The rows of a group lie close to one hidden flat surface of 12 dimensions, which passes through zero. Surfaces can cross.
Known rows, each followed by its group:
[-36.2 -25.4 -10.0  -5.3  17.1 -26.9   4.5   4.7  -0.7  13.9 -17.9  17.4
   7.9   4.3   5.5  19.7  -2.9  22.6]	q_958
[ 23.1  -9.8   2.2  11.7  -3.9 -26.0  39.5  15.3  23.2 -16.2  11.2 -32.6
 -11.7 -25.0 -23.5   4.8  23.0  -6.7]	q_958
[-14.0   3.1  24.7   8.6  23.3 -23.3   7.1  14.8  23.7 -20.7 -19.4 -20.8
 -19.9  -7.3  20.5 -24.7  -1.6   4.2]	q_201
[-30.9 -17.5  -3.2 -12.2   9.2  15.4 -14.2  19.7  16.4  -1.1  25.5 -16.2
  31.4 -23.5 -17.0   7.9 -16.6  25.2]	q_244
[ 21.3   1.5   9.5 -16.6  -7.1  29.1 -21.6  13.1  28.6 -26.9  -2.6 -26.1
 -11.3   7.7 -14.7  -2.4  11.3  -5.9]	q_244
[-16.2  13.7 -25.6  -8.9  15.0   7.5 -20.9 -13.6   1.0  -0.5 -27.0   6.5
 -18.1  12.2  -4.6  -5.6  -3.1  10.6]	q_645
[-24.3  -9.9  -5.0  24.9  25.0 -30.5  -8.8  25.9  14.5  10.5  21.0 -33.9
 -33.3 -31.1  19.2   4.1   9.5   7.9]	q_645
[  3.6  13.5 -36.9  -6.8 -26.5 -31.7   9.4  -7.6  12.3  19.2  -3.4  20.9
  10.6  12.2   0.4   8.6  32.7   6.9]	q_958
[ 36.1 -10.7   0.7   9.9 -45.4  -5.5  31.9   7.2   8.0  22.1 -12.8  10.9
  15.6  22.7  10.6 -15.1   4.6 -36.2]	q_201
[-11.4  11.7 -34.3  -1.2  12.7   7.4  22.2 -15.5 -12.0   1.4   4.3  14.8
  25.6  36.8  -3.1  40.3 -37.7  -2.3]	q_958
[ -1.0  -6.8  25.5 -12.2 -31.6 -34.8 -22.5  19.0  -1.8 -10.1 -52.3  -9.0
   9.5  -3.0   0.0  19.9 -19.7 -36.4]	q_71
[ -6.5 -28.5  22.3  -2.7  27.1  20.8 -10.2  17.5  21.4  -0.4   4.3   6.8
 -16.6  -6.5 -21.9 -13.6   4.2  19.8]	q_244
[  5.6  -1.7  -3.9  -8.3 -32.8  -8.0 -19.0  -3.1  -1.2  15.5  16.3  11.1
   5.4 -21.5  10.1 -19.4  39.6   5.1]	q_958
[ 13.0  -3.6   1.9   6.3  -2.8  -3.9   1.1  10.1  14.7  13.9  -8.1  18.0
  -0.1   3.6 -68.2  18.5  24.9   1.7]	q_645
[-18.8  18.2 -20.4  24.0  14.1  14.3 -15.7  -2.8  -7.6   6.8   0.6 -19.9
 -20.3  -9.4  18.5 -32.5 -10.1   4.8]	q_244
[-14.4 -12.8  19.4   4.5   7.2  30.8 -20.0  24.9  -0.8   7.6   3.4   9.2
  19.8  14.9 -25.7  18.3 -29.5  -0.5]	q_201
[-28.7 -13.9  18.9   8.7 -11.0  -1.2 -23.2  38.9  -2.7   9.3  -4.8  20.5
  -9.4  18.5  28.4  21.3  -4.6  -1.1]	q_71
[ -2.6 -26.4   0.1 -21.6 -22.4 -21.2  15.3  15.4   8.9 -16.2 -15.6  -0.4
  18.7  -6.7 -12.8  29.4  19.8   9.0]	q_71
[ 13.4  11.8   1.3  16.0  12.1   3.9  20.6  -8.0  13.4  22.5  25.8  24.2
 -24.4  -6.4  10.1 -18.7 -12.6 -14.4]	q_201
[ -4.8  10.4 -14.8  -4.9 -16.4 -25.7  18.0  24.6  35.9 -42.1 -31.7 -42.3
  -1.1   8.2   6.4  10.1  22.1  -3.1]	q_201
[-14.1  12.6 -16.0  -3.5  20.2  -4.2 -18.2 -15.0  -4.2  -0.9   7.3  -6.6
   2.3  10.1  -2.9  -2.5  38.3  42.2]	q_244
[  2.5   9.3  -4.2   3.5  31.0  -8.6 -27.7 -21.1  -8.5  15.7  29.0 -18.9
  -8.3  -3.4  13.5   4.4  -1.0   7.5]	q_958
[ 27.7   4.2   5.7  13.5 -14.3  32.2  -9.2 -14.5 -45.4  13.2   8.0 -13.1
  29.3  33.1  11.3   6.4 -13.8 -22.0]	q_201
[ -7.3  25.6  36.8   8.7  16.8 -22.5  26.3   4.3  -1.6 -22.1 -26.1   2.9
  29.6  33.0 -19.2   5.5  -8.4   7.5]	q_71
[-21.4  11.2  -2.7  18.6   8.5  15.6  16.8  11.3   5.5 -15.2 -16.7  -0.5
  -6.2   8.4   5.0 -21.4   1.7  13.9]	q_71
[  9.1  17.9   4.1  25.6 -11.8  -6.7   5.1 -13.8 -28.6   0.7 -14.1  13.9
 -33.5 -20.1 -23.3 -15.4  29.2  -3.4]	q_958
[ 12.3  16.0 -10.4  23.8  -9.9 -15.3   6.9   8.5  11.6  27.4  -5.2  18.8
   2.6   7.2 -50.5   4.9  22.1  -4.6]	q_645
[-19.5  31.7   1.0  26.3  -4.7 -24.6  -7.4  11.4 -22.6   9.0   0.1   4.8
   0.8  -3.3  20.9   6.5 -23.0 -17.3]	q_201
[-42.0  28.3 -29.1  30.0  26.5 -12.2  -0.5   7.9   9.6  13.0 -34.7  10.4
 -16.2  12.1 -12.9 -12.9 -18.4  13.7]	q_201
[-20.2   1.5  -6.9  -6.8 -39.8  -8.9 -13.8  31.2  32.2  -2.9 -40.1  32.1
 -10.1   7.7  18.3 -24.2  31.9   7.1]	q_645
[ -3.3 -17.2  29.2  -4.4  -9.9 -13.8  27.2   6.5   8.3 -15.2 -40.0  25.9
  -8.3  -3.7  -8.2 -29.6  32.5  17.7]	q_645
[ 13.7  -2.8   7.1 -23.9 -17.7   2.7 -33.0   5.0  32.6   1.1  -5.5   3.3
 -12.6 -31.5 -15.8 -17.3  -8.9 -24.1]	q_71
[  5.2  39.8   5.5   0.4  52.6   4.5   2.5 -19.7  17.1  -5.2  13.0   6.9
   4.1  22.3 -33.9   2.9 -26.5   6.7]	q_244
[-35.7  -4.4  -2.1 -19.8   6.2 -18.4 -41.5  -5.4 -12.6 -12.1 -20.3   3.1
 -21.8 -15.2  40.5   2.4   0.2  18.5]	q_645
[ 32.4  -5.9   0.9  -3.8   1.7  33.0  -8.9 -23.3   8.5  21.9  24.0  -0.5
   7.8 -22.5 -34.7 -41.8  11.1   4.5]	q_645
[  5.4  10.7  -0.6  -3.3  20.6  11.4  40.9 -21.3   6.4 -16.1  -5.5  14.7
   2.9  10.6   0.6 -13.9 -22.0   2.7]	q_244
[ -6.3  -0.5  24.3  17.9 -33.9  -5.1 -17.3  44.0  -5.8   2.6   1.5  11.0
  -8.9  20.4  23.1  18.6  33.3  -7.1]	q_201
[ 14.2  -3.6  29.1 -17.7  17.7  12.7   0.5 -12.7  -0.1 -17.5 -20.4  -4.8
  18.3  33.5  -0.6  -2.9  -6.2   6.6]	q_71
[  8.6   7.8 -14.3  -7.2  14.1  14.8 -10.2 -29.4   1.5  17.2  17.9  11.4
   3.9  -8.6   5.9 -26.5  -6.7   6.1]	q_71
[  3.9  -6.4 -20.1   0.2 -16.4  -7.5  34.2  11.6  39.8   6.2  -3.0   0.3
  21.6 -15.8 -23.8 -13.9 -10.5  -7.5]	q_958
[ 25.8   0.6  10.1   0.7 -26.9   1.8   7.5  13.6   6.8 -22.8  20.1 -13.6
 -34.4  -2.3  40.8   7.9  19.4 -25.4]	q_244
[-11.0 -14.4  38.4  -0.6 -28.1  -6.3 -30.8  39.1   4.1  14.9  11.9  14.0
  16.9 -27.7  11.3 -13.2   2.4  -1.1]	q_244
[-20.7 -31.6 -15.0 -19.1 -13.5  -2.6  -5.1   6.9  -8.6  -0.3 -16.5  -0.2
  14.3  -2.7  12.3  32.7 -27.0  -6.5]	q_71
[ -8.0  -4.4  -8.3 -11.7 -12.3 -48.0 -16.7   2.8  -7.0 -19.8 -46.3 -22.0
  -4.8  12.6   9.8  45.6  11.5  -7.1]	q_71
[-14.1  -1.1  -8.5  -3.8   8.4 -17.0 -19.9  16.4  30.3   5.6   7.3  15.8
 -41.0   5.7  12.5  12.9  33.4  14.3]	q_645
[ 21.3  -9.6 -11.6 -19.7 -15.0 -23.1 -11.4 -24.4   3.3   8.1 -32.9  -2.3
  -0.6  -3.9 -13.3  -7.5  30.4  -1.9]	q_71
[-21.6 -26.8  26.5   7.1  31.6  10.4  -5.1  13.0  -8.7   9.9  21.6 -10.6
  19.3  15.2  33.8  -9.6  -1.4  28.8]	q_201
[ -6.5 -24.6 -18.0  -4.6 -45.0 -11.7 -10.1  15.3  -6.3  27.1   7.9  14.7
   7.3 -39.8   2.2   8.2  -1.0 -16.0]	q_71
[  6.8  33.0  37.1  21.5  -9.0 -18.4  37.8   2.0 -28.7 -11.7   7.3  23.2
  18.9  18.1   1.3  17.4  -0.5  -4.4]	q_645
[-11.6  -0.8  29.9 -24.2  39.6 -32.4   4.9 -12.6  28.1   7.2  17.3  31.7
   6.0 -19.8  11.7  -5.6 -40.6   2.9]	q_71
[ -5.7  -7.8 -13.9   2.8  22.1 -28.9 -12.0   9.8  44.5  25.4   3.0 -29.7
   9.2 -32.6 -10.4 -29.4 -15.2   0.3]	q_958
[ 29.7   8.4  10.0 -11.7   2.0   4.6 -41.2  -1.1  20.3   6.1  44.2  -9.9
 -32.3  -4.1  14.6  -2.7  42.4   1.0]	q_244
[ 11.3 -19.1  40.1 -26.3   5.9   8.7 -23.8  -3.5  20.7  -1.7  -9.9   7.0
   0.8 -29.5 -23.9 -38.8 -12.7  -2.6]	q_201
[  5.2  24.6 -27.1 -15.3 -25.1  36.8 -14.0 -27.1 -16.4  -5.8  12.1   4.3
   3.0 -24.6   6.8 -33.3  -0.1  -0.3]	q_201
[ -4.0 -31.5  -6.6 -22.5 -13.2   8.8  -9.7  10.6  -7.6  -2.4  34.7  -0.2
  19.4  -7.2  -3.6  45.2   9.8  14.0]	q_958
[ 10.9  11.5  25.0   6.0 -29.4  14.5 -32.2  16.6  -5.8   6.7 -20.5  11.7
  -0.3   7.0  -9.8 -12.2  -5.3 -25.0]	q_244
[ -3.9 -15.8   3.3 -26.9   6.9   9.5 -34.9 -14.1  -6.2   2.9 -30.8   9.9
   4.2  34.4  -6.0  12.2   7.4   8.5]	q_958
[-10.7  12.8 -18.9   5.6 -11.5   9.0  23.3  -8.9 -47.0 -25.1   0.2  13.2
 -10.9  24.0  -3.3  52.6  20.6   8.8]	q_958
[-16.6  13.3  -4.5   4.9 -22.7  -7.3 -20.7  13.8  -4.9 -12.5 -15.5 -12.0
  -6.3 -15.7  10.1 -14.1  19.4   8.8]	q_645
[-11.3  10.8 -23.4 -13.7  10.9  22.3   7.3 -11.2  23.9 -22.0   8.0  -0.3
 -26.0  15.4  33.5 -25.0  27.2  28.5]	q_645
[ -0.1   7.3 -39.2  -2.1  22.4  -3.1   0.2 -25.8   6.3 -16.7 -42.3 -51.8
   0.6  13.7 -21.8 -13.0   7.5  13.1]	q_244
[-19.5   2.1 -22.9   4.1 -22.4 -14.3  21.0   7.9 -14.4 -24.3   3.4  -5.1
 -12.9  -1.9  24.8  25.4  33.5  16.5]	q_201
[ 24.5  -4.6  28.8 -15.6 -15.0   7.0  -0.8  -5.6  -7.0  -7.9 -13.1  17.4
  12.5  11.3 -32.1   9.6  15.5  -3.7]	q_645
[ -5.6  11.0   2.9  14.4  10.4  -4.3 -55.3  -7.6 -27.0  38.5  18.2 -16.7
  14.8 -15.7  -4.0  -9.0 -12.5  -1.4]	q_244
[-20.0   5.5 -18.9  16.1  -1.8 -17.5  45.3   9.7  13.5  12.3 -13.6  35.6
  11.2  -0.4 -19.0   5.9 -26.5 -10.7]	q_958

New rows, each followed by its group:
[ -9.2  21.4 -14.6  22.0  13.3  -0.5  10.2   1.9   8.3  -9.5  -1.2 -27.5
 -17.9  -1.5   9.2 -25.3   8.6   8.4]	q_645
[  8.0 -15.4  17.0 -11.7  10.1   9.8  -8.6 -17.0 -12.3  -8.3  -7.8 -30.1
  12.7   0.9  26.1 -28.0  -5.2   2.7]	q_958
[-11.1 -24.0 -19.8  -5.8   2.3  47.0  24.4  13.9  26.3 -17.2  -2.9  -1.0
  -6.0 -12.1 -28.1 -14.1  -9.7   9.4]	q_71
[-25.4  41.4 -21.5  14.4  27.0  18.1 -15.9  13.3   9.4 -21.2  13.8  -9.0
 -29.6  31.6  15.3   6.5  13.9  28.2]	q_71
[ -1.1  38.9 -30.3 -10.7 -20.8  -3.4   6.0 -16.7   7.6 -23.4 -25.3 -10.3
  27.8  10.7  -1.7 -15.9  -1.9   0.0]	q_244
[ 15.9  24.4   3.5   5.8   3.4 -27.5 -39.3 -18.7 -18.9  14.2  12.5 -33.5
   6.7  -0.2  17.9  -4.5  15.9  -3.8]	q_244
[ -5.9 -21.3 -10.9 -26.1   4.9  -4.0 -10.8  -4.4  38.5  34.9  26.0  28.6
  21.9  -2.0  23.6 -20.1  -5.3  16.4]	q_958
[-16.8 -38.7 -28.9  -3.1  13.6  -9.4  28.0 -10.3  15.8  11.1 -23.2 -17.0
  -4.1 -15.1  32.9 -33.5 -13.4   8.0]	q_645
[ 16.8   1.8 -10.4   8.1 -16.7  -5.0  -5.2  -8.2  -1.8  14.9 -33.1 -23.0
  14.0   7.2  -1.3 -19.7 -16.1 -28.1]	q_645
[-25.9  -2.7 -18.6   9.7  13.2 -27.7  32.1 -15.5 -23.5   0.4 -12.8 -11.0
  20.1  -6.0  19.5  -4.1  -9.0  17.7]	q_244
[  9.0  -7.9  -8.9  13.7   4.8 -10.0   6.1   2.7  -8.1  14.1  -7.6  20.2
 -41.6  20.7 -11.8  38.9  13.7 -16.7]	q_244
[ -2.5  -0.5 -14.5   3.9 -35.3   9.4   9.0   0.7 -27.0 -21.7 -20.1   0.7
  -0.8  -3.3 -27.3  19.7  27.1   4.5]	q_958
[-16.7 -11.3  11.2  16.7  13.2   3.5 -11.3  22.0 -13.4  10.4   9.0 -13.9
  24.5  39.1  15.6  21.6  -4.3   7.2]	q_201
[-12.5   8.1  22.5   2.8   7.1   6.1   1.5 -10.5 -29.7   6.4  18.0  17.9
  25.4 -19.5  13.4  -9.0 -50.6 -10.4]	q_645
[-12.5 -14.4   7.2   9.4  14.9  -5.3 -10.1 -14.3 -19.4  44.1  -1.7  23.2
  15.7   4.1   3.7 -15.3  -8.5  14.2]	q_201
[-15.2  15.2 -16.6  -2.5   0.2  20.4   9.3   0.9  12.9  -9.4   0.0   5.5
   9.6  -8.3  -5.2 -29.4  -6.3  11.1]	q_71
[ -1.6 -28.9 -13.3   4.8 -18.3  20.5   8.4  25.9  14.4   2.8   4.8  11.4
 -20.8  -6.8 -28.0  10.5  39.4  11.7]	q_71
[ 43.2   7.2  10.1  -4.4  18.6   2.8 -24.2 -35.8  -9.1  39.7  32.5   1.6
  -3.9  12.7  20.0  -7.7 -22.2 -29.1]	q_645
[ -2.7   9.5  53.9  15.2   7.5  -3.1 -35.7  30.7  11.2  15.3   0.9  16.8
 -13.3  -6.6  -4.4 -14.3 -21.5 -19.5]	q_201
[  5.6  41.5  46.9   2.9  27.3   7.5  -2.4  11.3  12.1 -19.0  21.0  24.7
  -3.4  31.4 -17.0  12.0  -4.7   4.8]	q_244
[ 29.0   1.1   3.2  13.0  13.7  13.6   2.4 -11.1   3.1   0.9 -24.7   1.7
 -50.3  24.5 -12.4   0.5   6.3 -24.1]	q_244
[-13.0  -1.9  17.7 -22.0  14.5 -26.1  -7.8   2.2  -6.6 -38.7  12.6 -21.3
 -13.2 -41.6  -1.5  27.8  -4.6  10.5]	q_201
[ 10.9  -1.8   0.3  14.6 -14.3  20.3  22.6  11.2  -3.1 -18.5 -19.7 -35.5
  25.6   2.7 -23.6  -7.3 -13.7 -17.3]	q_645
[ 19.8   8.6   1.6   9.1  16.3   8.2  15.1 -23.1 -30.7  -9.2  32.3 -12.6
 -26.1   8.8  21.5  17.5   5.8  -4.4]	q_201
[  1.8  21.7 -25.1  -2.3  25.8  -2.9   5.5 -29.6 -12.3   8.9  41.5   4.6
  12.6  10.4  -5.2  19.2   6.3  23.6]	q_71
[ -6.0 -25.5 -16.6 -23.2 -15.1  -2.1 -17.1  -4.4  12.8  23.1 -28.0  22.1
   8.9   8.5  19.7   1.5 -25.3 -16.2]	q_645
[-31.6 -13.1  14.1   2.6  15.7 -39.7   4.3  -1.8  11.7  32.9 -30.8  39.9
  28.2 -13.9 -27.3 -25.3  -4.1  26.5]	q_244
[ -9.7   7.1  11.8   0.0  15.3  -3.3   5.6   5.8  -5.8 -37.0 -37.0 -19.7
 -20.4  29.2  10.1  21.3  -6.5   0.9]	q_645
[ -6.8  -2.3   2.9   7.4  -8.0  21.1  38.3  15.4  12.0  13.6  24.7  30.9
  27.1 -10.3 -16.5  -6.0 -28.2  -2.0]	q_645
[ 38.4 -15.8  -6.3  -5.5  -0.9 -23.5   8.4 -24.7 -11.8  20.3  11.5  -7.5
  10.6 -25.7 -36.5  27.0  -4.0 -23.1]	q_71
[ -9.8  16.9 -15.7  28.6 -14.1  16.5  30.1  24.5  -7.8 -32.9 -15.1 -19.2
 -19.4  34.4  24.3  14.0   5.2  -7.5]	q_201
[  0.5 -22.3  -6.0  -3.1 -19.1  40.7  25.4   2.3  -0.7 -16.8  -3.2   1.9
  -9.4  -9.9  27.7 -31.7  -4.6  -4.6]	q_244
[ 11.5  22.6  -7.7   5.0 -16.2 -36.6 -10.4   6.5   9.9   1.4  34.3  -6.9
 -22.0  -0.6  28.9  18.2  56.1   8.9]	q_958
[ -9.2  -0.8  -5.1 -19.8  25.0  12.6  -6.5 -37.7 -19.5 -25.6  -4.8 -11.9
  -7.7 -30.4  -2.1 -23.6   2.6  27.1]	q_201
[ 15.3  -4.9  -8.1 -18.4 -27.7  -7.1 -38.3 -26.6 -23.5  13.0 -27.0  -4.6
   7.8  15.4  20.8  -4.2  19.8  -8.3]	q_71
[-4.5  4.7 15.1  8.6  8.0 -2.3 17.6  9.9  1.3 20.5 61.8 32.5  9.5 -8.6
 -1.3  7.8  9.7 19.8]	q_71
[ 14.3 -32.8   6.4  -8.9   5.2  21.0  -8.4  -1.0 -17.4   1.1   1.8 -10.4
   4.5  14.0  -7.8  32.2 -25.7 -24.4]	q_71
[ 37.3  -4.0  30.4 -14.7  -9.8  -7.8 -35.5  16.2  15.4  -6.2  17.4 -13.1
 -24.1 -19.6  -5.3  19.1   5.3 -32.3]	q_71
[ -3.4   3.2  13.1  -3.5 -22.7  50.3 -20.5  23.9 -11.3 -20.7  25.0 -25.0
  26.3   8.6  37.5 -16.2  -7.2   3.1]	q_201
[ -5.7  21.9  14.4  35.1  23.1  -2.5   6.9   1.0 -29.8 -14.8  13.0 -40.4
   2.8 -22.8 -21.1   4.4 -28.9  -7.5]	q_645
[-25.8  -3.9  10.5  17.0  13.5 -28.1 -16.5  17.6  15.3  29.5 -20.4   4.7
  15.8  10.8   1.2 -15.8  -5.5  11.5]	q_201
[ 15.9   8.4 -10.6  10.0   5.3  24.2 -32.4 -12.7  -8.9  15.3  -4.5   0.0
 -34.3  28.8  14.3 -18.6  39.7   8.7]	q_71
[-12.5 -39.6   9.5  -5.5 -11.3  33.2  44.0  23.0  24.1 -20.9 -27.0  26.0
 -21.7  -5.2   2.0 -23.8   1.5   4.4]	q_244
[ -6.7   2.7  13.6   4.8   8.0  16.8  32.8   4.5  24.5  -5.6  -0.7  20.4
  10.5 -10.5 -12.0 -46.3  -2.4  16.1]	q_71
[-16.5 -14.7   7.3  13.6  26.0 -17.9  26.7  12.7   5.3   6.8  -8.7  -5.2
  14.2   7.7  -7.3  22.5 -40.2  -3.8]	q_201
[-28.3  -1.6  39.5   5.6  17.8 -24.5  -5.0   5.1  -1.4   7.9 -12.7   5.6
  28.4 -13.9   7.2 -40.6   4.7  34.0]	q_244
[  0.9 -17.1 -27.2  -0.8 -21.0  26.0   0.4   7.4  14.8   5.6  -5.1   8.3
 -28.8 -18.3  16.3 -26.7   7.2 -11.0]	q_244
[ -3.4 -38.6 -11.8  31.0 -17.2  41.2   9.6  24.5 -31.4   4.5  -3.6 -18.6
 -21.6  14.8   6.6  15.3  10.7 -11.7]	q_71
[  2.1 -17.2  -3.1 -47.0 -15.7  27.8 -43.6  12.7  30.2  -9.2   6.1   9.9
  -2.7  -8.1   4.0   0.9  -0.9  -2.0]	q_71
[ -0.5  -2.9  37.5  -5.1  31.3  -7.0  15.1 -23.3 -27.9 -21.0  17.1   3.0
 -13.8 -10.9  29.0  -8.5   4.3  20.3]	q_645
[  6.1  37.5 -19.6   3.4  -3.4  -9.5 -26.3 -20.9 -14.9  -1.6  -9.6   0.0
  -1.2  10.6 -38.1  12.2  38.7  15.9]	q_645
[ -8.1   6.0 -26.4 -22.1  -4.4 -13.6 -10.1 -20.0  -0.8  17.8   8.6  34.4
  -3.1  18.1  39.7   8.3   6.5   6.9]	q_645
[-13.9 -33.3  10.3 -14.4  16.2  32.8  -0.7  30.4  43.4   8.2  14.7  -5.0
  35.7  13.4  -4.4 -16.9 -13.1  19.1]	q_201
[ -2.6  14.2  13.1  28.3  12.4 -20.1  12.3  21.7   8.2  -6.9  14.4  -8.7
 -26.1  -3.5 -11.1   4.8  29.4   5.8]	q_645
[  7.3 -28.5  15.4   0.5 -15.8  12.6  18.4  19.6 -12.8  -4.7  43.5  -4.2
   9.5  -5.4   2.9  33.3   9.2   2.5]	q_71
[  1.9  11.4 -19.9   1.8 -14.7  22.8  19.9   1.8  15.1 -13.2  23.8  -9.8
   7.1   1.2  12.2 -20.0  21.9  14.6]	q_645
[-28.1   6.9   5.3  18.4   5.0 -10.4   3.4  16.0 -14.8  14.7  -0.1  40.7
 -12.6   6.3  -7.5  18.9   3.5  11.3]	q_244
[-10.4 -14.7   7.0   1.7 -21.8 -35.2 -17.1  16.7 -11.7  10.8 -23.7   3.2
   6.8  -9.4  -2.1  22.4   0.7 -12.5]	q_645
[ -2.3 -13.2  46.7  -6.9 -23.4 -27.2  -3.1  16.9  -9.6   4.5 -19.3  17.1
  28.2  -0.5  16.3   3.9 -13.3 -16.0]	q_71
[  0.7  22.8  11.4  13.7 -16.2 -19.5  19.5  10.1 -16.5 -26.8   2.6 -25.2
  19.7   0.4  11.3   9.0  15.2   1.0]	q_71
[ 18.0   2.7 -20.5 -16.7  27.6  44.3 -15.1 -33.6  11.5  18.5  23.5   1.2
  -0.7   5.1   8.6 -30.2 -33.2  -3.8]	q_645
[ 16.3  -3.0  10.4   0.0  -1.8 -14.9  24.3 -18.8 -18.0  16.4  12.3  13.0
  20.9  -9.8  17.4  -2.7 -27.1 -20.6]	q_244
[-16.4  -3.9 -28.2 -10.6  16.4 -21.6  29.8   3.4  38.2 -21.5   0.6  -9.4
 -11.7 -40.1 -13.9  -3.1 -11.3  11.1]	q_71
[ 20.4  -1.4   7.0 -14.6   3.1  37.7  16.3 -21.2   2.8 -17.7  10.8 -16.7
  19.6   0.0  -1.3 -35.5  -0.2   8.0]	q_71
[ -3.1  -1.6 -16.7  14.3   2.1  19.6 -18.6 -12.7 -33.7  40.3  -2.5  18.0
   3.3  21.5   4.2   1.3 -13.5 -10.0]	q_71
[-15.0  11.1  -8.5  11.5   4.4  -7.2  10.2  -0.6  -9.2  -3.8  -9.6   4.6
   5.4 -14.5 -47.8   6.5  15.5  21.4]	q_645
